The rows are grouped in 3 different ways at once. Each group adds its own fixed numbers to the row, and there is some noise. The rows also spread widely along 8 directions, which tell nothing about the answers.
In the rows, zero is written as 128.
Some rows, each with its group in each grouping after it:
[123 125 146  98 128 141 117 141 164 146 101 122 117 142 138 104 153 153
 112  79 130 135 165  97 163]  D (0) (1)
[118 120  79 138 105 144 143 129 147 138 107 117 119  91 130  95 113  98
 121  92  98 133 129 154 134]  U (2) (0)
[129 122 116 122 160 125 143 110  86 108 142 167 112 102  91 140 137 121
 137 147  94  68 132 153 133]  W (1) (2)
[144 112 107 124 121 109 174 134 127 137 124 130 179  69 134 128 156  78
 129 159 102 157 126 179  81]  W (4) (2)
[119 131 126 120 143 156 136 111 125 130 122 136 151 119 129 114 150 132
 108 110 140 125 145 125 137]  S (1) (0)
[135 132 153 110 121 142 133 149 201 165 103 103 132 152 191  98 163 153
 134  87 161 195 148  89 143]  U (0) (1)
[140 153  91 198 151 122 121 100 134 117 168 107 148 129 167 158 121 107
 155 113 116 132  87 149 109]  S (2) (0)
[121  75 146  81 132 119 142 122  95 130  79 121 101 124  70 104 118 125
 171 126  32 167 151 122  88]  D (4) (1)
[124 104  90  99 108 145 165 134 167 148  99 135 136  69 121  71 130 112
  92 137 144 155 140 175 121]  L (3) (0)
[126  92 137  96 162 121 148 126 117 124 110 151 109 111  75 114 135 135
 144 140  78 119 152 141 102]  L (3) (1)
[110 110 138  98 114  98 132 168 164 146 158 144  77 141 150 108 137 136
 162 127 131 124 151 137 165]  W (3) (1)
[155 142 134 109 179 186 136  68 152 122  71 144 131 119 116  95 146 176
  96 117 158 155 134 122 125]  L (0) (0)
[161 139 125 149 175 123 130 113 162 132 151 122 108 166 172 131 132 152
 184 144 143 156 100 139 109]  L (2) (2)
[148 142  71 173 109 127 138 121 165 146 137  93 153 116 177 131 120  99
 123 116 129 152  84 153 116]  D (2) (2)
[122 137 101 108  88 171 119  87 143 145  86 117  98 128 117  79 112 144
  88  85 118 122 130 109 179]  D (4) (1)
[140 119 155 140 167  93 152 158 154 138 164 118 164 133 178 143 166 119
 170 152 142 181 117 151  90]  W (1) (0)
[149 148  50 181 129 154 125  89 162 125 131 117 135  90 141 107 102 108
  88 102 126 109  88 173 133]  L (2) (0)
[178  77 163 126 220 100 121 139 116 108 117 140  93 132  84 131 129 140
 195 153  42 178 140 151  46]  W (4) (0)
[145 142  85 126 130 159 155 125 135 136 113 158 209  13  98 116 177  94
  13 118 146  60 158 173 154]  S (0) (1)
[122 101 164  72 131  91 151 183 153 151 140 141 120 113 139 106 160 138
 166 151 139 150 163 147 140]  D (0) (1)
[114 113 174 114 194  94 128 126  82  92 173 165  76 158 103 154 137 153
 219 159  89  96 137 135 124]  W (1) (0)
[161  97  64 102 112 155 133 106 172 154  85 147  85  48  99  54  88 126
  78 144 121 141 122 186 136]  L (0) (1)
[122 114 173 107 151  98 127 140 126 124 139 126 107 172 133 135 161 142
 190 112  85 143 156 107 125]  W (4) (1)
[159 123 108 159 155 137 124 137 150 133 118 128 128 101 110 131 136 125
  98 104  94 111 126 135 114]  U (3) (1)

New rows. What belongs after each?
[125 142  65 152  91 167 120  71 151 145 120 119 104 112 147 107  92 128
  98 107 132 131  94 123 153]  S (3) (1)
[131 116 138 110 150 130 129 125 122 134 121 129 115 135 112 119 134 146
 132 127 108 125 130 120 131]  D (1) (1)
[166 143 103 161 201 117 133 100 111 105 164 156 125  95  95 148 131 137
 125 160 112  58 103 179 125]  L (2) (1)
[ 93 123 206 100 200  87 149 105  14  73 140 152 140 159  47 194 173 142
 219 138  25  70 164  98  97]  D (4) (1)
[147  93 155 108 159  94 148 159 146 146 135 127 151 109 144 131 156 120
 176 157 111 190 145 146  79]  S (0) (1)
[136 130 135 130 168 131 134 126 138 124 118 119 146 144 125 127 159 133
 133  88  97 121 144 118 118]  L (2) (1)
[102 165 106 124 116 193 120  52 115 118 102 130 105 145 119 102 119 166
  89  81 150  89 116  95 192]  D (1) (0)
[ 98 118 113 128 138 129 143 107 108 106 126 140 118 117  93 130 126 118
 148 111  83 100 138 142 116]  L (3) (0)
[158 156 150 162 195 134 116  81 125 107 137 119 146 163 128 159 156 159
 139 109 109 116 115 106 111]  L (4) (1)
[108 166  57 212  99 128 122  99 136 113 173 115 134  97 153 161 109  91
 118  95 115  75  80 152 145]  U (3) (0)
[149  93 141 126 152  88 125 162 141 140 153 127 115 124 130 125 133 116
 175 146  88 151 143 152  97]  S (4) (1)
[159 135 104 147 136 158 150  83 147 141  90 116 157  84 136 122 131 131
 105 132 120 174  96 130  98]  U (0) (1)
[142 135 140  84 160 166 207  94 117 133  73 158 199  81 111 116 192 138
  88 171 154 164 140 137  95]  W (3) (2)
[141  96  96 106 109 113 157 151 147 152 115 135 134  62 127 106 127  98
 127 159 116 155 129 182 106]  D (0) (2)
[136 136 129 153 165 107 144 119 109 118 140 114 162 125 122 163 150 121
 151 125  86 123 107 137  99]  D (2) (1)
[122  99 131  95 116 107 121 178 166 156 135 137  76 131 126  96 125 144
 140 126 124 125 152 138 157]  D (3) (1)
[128 132  99 158 162 146 139  78 110 105 107 116 141 122 106 134 122 115
 139  96  71 128 112 139  93]  L (2) (0)
[168 122 132 134 136  78 139 160 177 159 180 116 132 117 184 122 136 134
 167 197 170 179  90 179 118]  D (4) (1)
[132 122 139 124 152 116 164 141 120 132 114 111 178 133 136 144 166 113
 157 121 101 159 135 128  85]  D (2) (2)
[ 88 142 121 133 113 108 141 120 128 117 175 142 100 135 156 138 130 128
 176 134 139 108 117 144 158]  W (3) (0)
[145 138  79 160 105 140 117 147 187 154 139 124 113  98 152 108 127 120
  80  98 141 103 118 145 162]  U (3) (1)
[141 127 172  95 193 165 177 118 113 127  82 150 187  99 101 117 191 151
 104 144 144 146 157 127 100]  U (1) (0)
[173 146 159 144 222 149 141  90 126 111 130 145 153 132 130 144 164 172
 127 157 153 148 104 128  99]  W (1) (0)
[160 100  83 136 141 151 143 127 145 139  66 118 143  92 108 104 133  92
  94  87  58 158 138 147  86]  W (2) (2)
[ 97 106  87 105 129 136 141 108  83 104 113 165  72  84  61  99 104 108
 137 109  57  60 154 168 160]  W (2) (0)
[134 148 112 168 129 136 107 135 151 134 136  97 154 157 163 151 153 120
 108  65 120 115 123 102 131]  D (1) (2)
[133 155 142 117 136 151 105 112 161 137 120 131 104 154 147 115 147 177
 109  86 160 112 140  94 187]  D (0) (1)
[124 153 157 119 167 161 144  60  97 100 100 138 140 148 113 132 157 158
 136 113 116 133 136 103 130]  W (4) (0)
[100 145 103 143  98 161 103  94 162 133 125 117  41 176 161 102  85 161
 165  86 134 139 109  97 171]  U (3) (0)
[153 105 121 147 163 108 154 151 144 134 134 119 182  86 142 134 155  94
 123 139 107 170 118 169  70]  W (1) (0)
[115  96 145 118 137  99 118 182 149 129 124 113 122 133 129 125 149 114
 159  76  81 142 172 126 114]  D (0) (0)
[168 106 133 120 205 146 140 111 125 114  98 165 110  98  79 117 137 156
 118 151 104 129 137 154  98]  W (3) (0)
[108 162 163 117 153 136 135 132 169 126 158 138 130 174 176 125 177 170
 145 107 200 116 150 110 169]  L (3) (0)
[127 161  81 170 119 166 140  77 132 122 103 118 166 116 138 147 147 107
  79  74 108 113 110 111 127]  W (3) (2)
[111  93  90 109  72 134 164 128 156 166  92 108 112  92 140  85 104 105
 138 136  99 197 116 142 108]  U (3) (1)
[102 144 173 130 142  85 138 159 131 124 177 125 139 152 168 170 176 129
 195 113 124 113 148 111 138]  U (0) (1)
[119 135 104 122 123 159 159  58 122 126  87 125 147 115 130 122 130 126
 136 120 113 159 117 122 102]  L (0) (2)
[101 151  87 153  91 141 124 103 126 124 132 117 120 134 136 144 123 116
 119  84 110  88 116 112 157]  D (3) (2)
[152  85 166  87 163 106 146 196 165 142 110 137 139 112 126  90 178 122
 138 121 110 178 184 154 100]  W (4) (0)
[ 99 123 135 108 131 155 139 108 110 125 113 133 142 131 120 114 145 127
 129  98 115 128 156 112 134]  S (1) (0)
[157 132 139 139 192 175 127  55 114 105  76 139 107 126  98 129 122 172
 143 120  99 157 115 107  96]  U (0) (0)
[145 144 138 135 146 108 153 119 133 134 163 134 135 112 148 136 147 136
 162 179 146 131 107 156 129]  U (4) (1)
[141  87 143  74  98 104 147 216 200 180 113 110 137 124 169  73 168 112
 140 124 147 198 178 147 121]  D (4) (2)
[107 123 143 111 141 108 131 151 123 119 149 154 102 132 109 135 154 130
 142 106  96  74 164 127 159]  W (3) (1)
[111 146  85 168  92 130 120  86 132 121 135  95 130 151 153 140 122  95
 145  72  86 119 113 118 123]  L (4) (2)
[100 136 131 110  79 119 137 164 195 172 150  98 132 168 221  94 153 125
 154  88 177 169 151 109 177]  S (2) (1)
[138 120  91 132 122 145 125 124 154 142 119 124 122 121 134 103 128 116
 103  97 120 115 133 137 133]  L (1) (2)
[168 154 123 134 199 164 191  81 116 117  99 151 208  68 117 130 177 136
  85 173 157 147 104 171  96]  W (2) (0)
[102 137 143 121 129 111 156 121 135 122 144 130 148 122 166 138 157 122
 169 126 138 156 132 135 128]  W (0) (0)
[133 127 110 125 114 134 143 100 128 129 116 123 123 127 138 120 131 114
 148 124 100 149 120 132 118]  W (4) (2)
[170 117  62 141 127 158 132 118 167 159 105 129 132  69 125  81 111 111
  67 122 123 134 118 169 132]  S (2) (1)
[121 108 129 121 134  65 122 179 141 133 208 165  43 108 138 130 112 129
 211 177 123  81 133 180 166]  U (0) (1)
[158 119  91 157 152 150 141  87 127 126  86 123 146  87  95 132 127 117
  87 114  70 147 105 134  87]  W (3) (1)
[ 99 162 169 107 177 135 162  71  89  97 146 154 114 169 140 144 153 173
 201 150 146 122 121 115 150]  W (2) (0)
[ 93 118 113 109 111 100 155 129  91 123 152 148 114  93  93 138 125 114
 151 154  94  77 126 156 145]  D (3) (1)
[121  98 119 126 114  91 122 171 173 141 150 109 108 132 157  99 130 101
 170 105 107 155 148 161 119]  L (4) (0)
[ 98 138 122 106 109 127 136 161 160 139 144 127 117 136 158  93 148 129
 132  93 158 102 154 141 190]  D (2) (0)
[ 87 137 129 101  91 108 157 104  94 128 151 132 120 121 124 128 128 122
 170 156 114 107 120 140 157]  D (4) (1)
[170 102 123 150 182 115 125 147 135 130 139 136 102 122 120 139 124 130
 164 148  89 134 117 147  83]  U (1) (2)
[153 156 136 135 165 158 113  94 144 124 116 133 114 151 141 137 145 172
 124 108 149 119 124 101 145]  D (0) (2)
[129 143 117 158 129 154 123  97 127 128 105  90 162 159 147 149 146 124
 117  70 100 147 113  84 109]  D (1) (2)
[104 101 122  96 120 130 139 107  97 117  95 133 106 117  72 104 124 113
 140  96  45 106 162 128 124]  L (4) (1)
[122 166 173 130 169 150 122  69  98 108 133 128 138 184 131 157 163 167
 159 104 120 113 138  70 141]  S (4) (1)
[136  76 193  91 207  74 151 189 116 124 142 139 146 138 100 142 181 130
 190 147  75 145 174 139  65]  L (1) (1)
[171 114 123 101 132 167 161 109 178 169  52 107 181  82 138  83 150 142
  73 134 148 229 118 131  94]  D (0) (1)
[ 97 153 196 101 182  99 163 118  92  94 180 160 147 155 131 154 189 153
 202 166 156  89 157 139 140]  L (4) (0)
[106 167 102 138 111 196 121  72 134 116  85 130 123 115 123 107 137 142
  77  46 130  89 144  95 184]  U (0) (0)
[171 113  76 120 137 133 150 169 178 154 119 151 134  56 129  81 149 100
  71 135 139 107 146 197 142]  W (2) (2)
[114 114 146  96 124 103 150 177 158 145 142 141 130 119 143 114 170 123
 131 121 132 123 167 137 147]  W (3) (1)
[ 82 136 117 140 129  78 131 128 124 109 206 132  74 163 164 142 107 122
 237 137 119  98 112 161 152]  L (2) (0)
[134 145 171 138 173 104 118 121 110 111 156 120 136 168 129 166 161 153
 169 125 106 109 127 107 127]  D (4) (1)
[124 140  95 118 113 158 120 101 128 126 108 145 100 106 106 113 126 134
  96  91 118  75 142 129 172]  D (0) (2)
[100 160 144 117 144 168 144  58 106 102  98 137 141 138 128 132 157 153
 129  88 126 124 140  92 152]  W (0) (0)
[ 90 170 102 155  87 129 133 100 137 130 172 131  90 157 180 149 119 134
 176 121 154 100  98 112 173]  U (3) (2)
[144 109  94 149 114 128 147 107 135 149 106  88 166  99 136 127 114 104
 113 133  91 187  81 139  78]  D (1) (1)
[141  91 104 145 133 138 118 118 145 143  90 100 121 128 118 122 109 114
 136  94  55 186 126 109  74]  S (3) (1)
[116 151 111 127 107 137 121 121 153 138 156 140 114 127 170 127 142 131
 138 109 165 102 143 128 174]  S (0) (2)
[131 116 178  93 159 112 138 140 120 129 119 125 127 153 114 125 162 151
 163 128 100 143 156 111 122]  D (4) (1)
[144 141 108 146 151 145 153 138 147 131 108 114 200  89 130 121 171 110
  72  95 133 125 135 150 120]  D (2) (0)
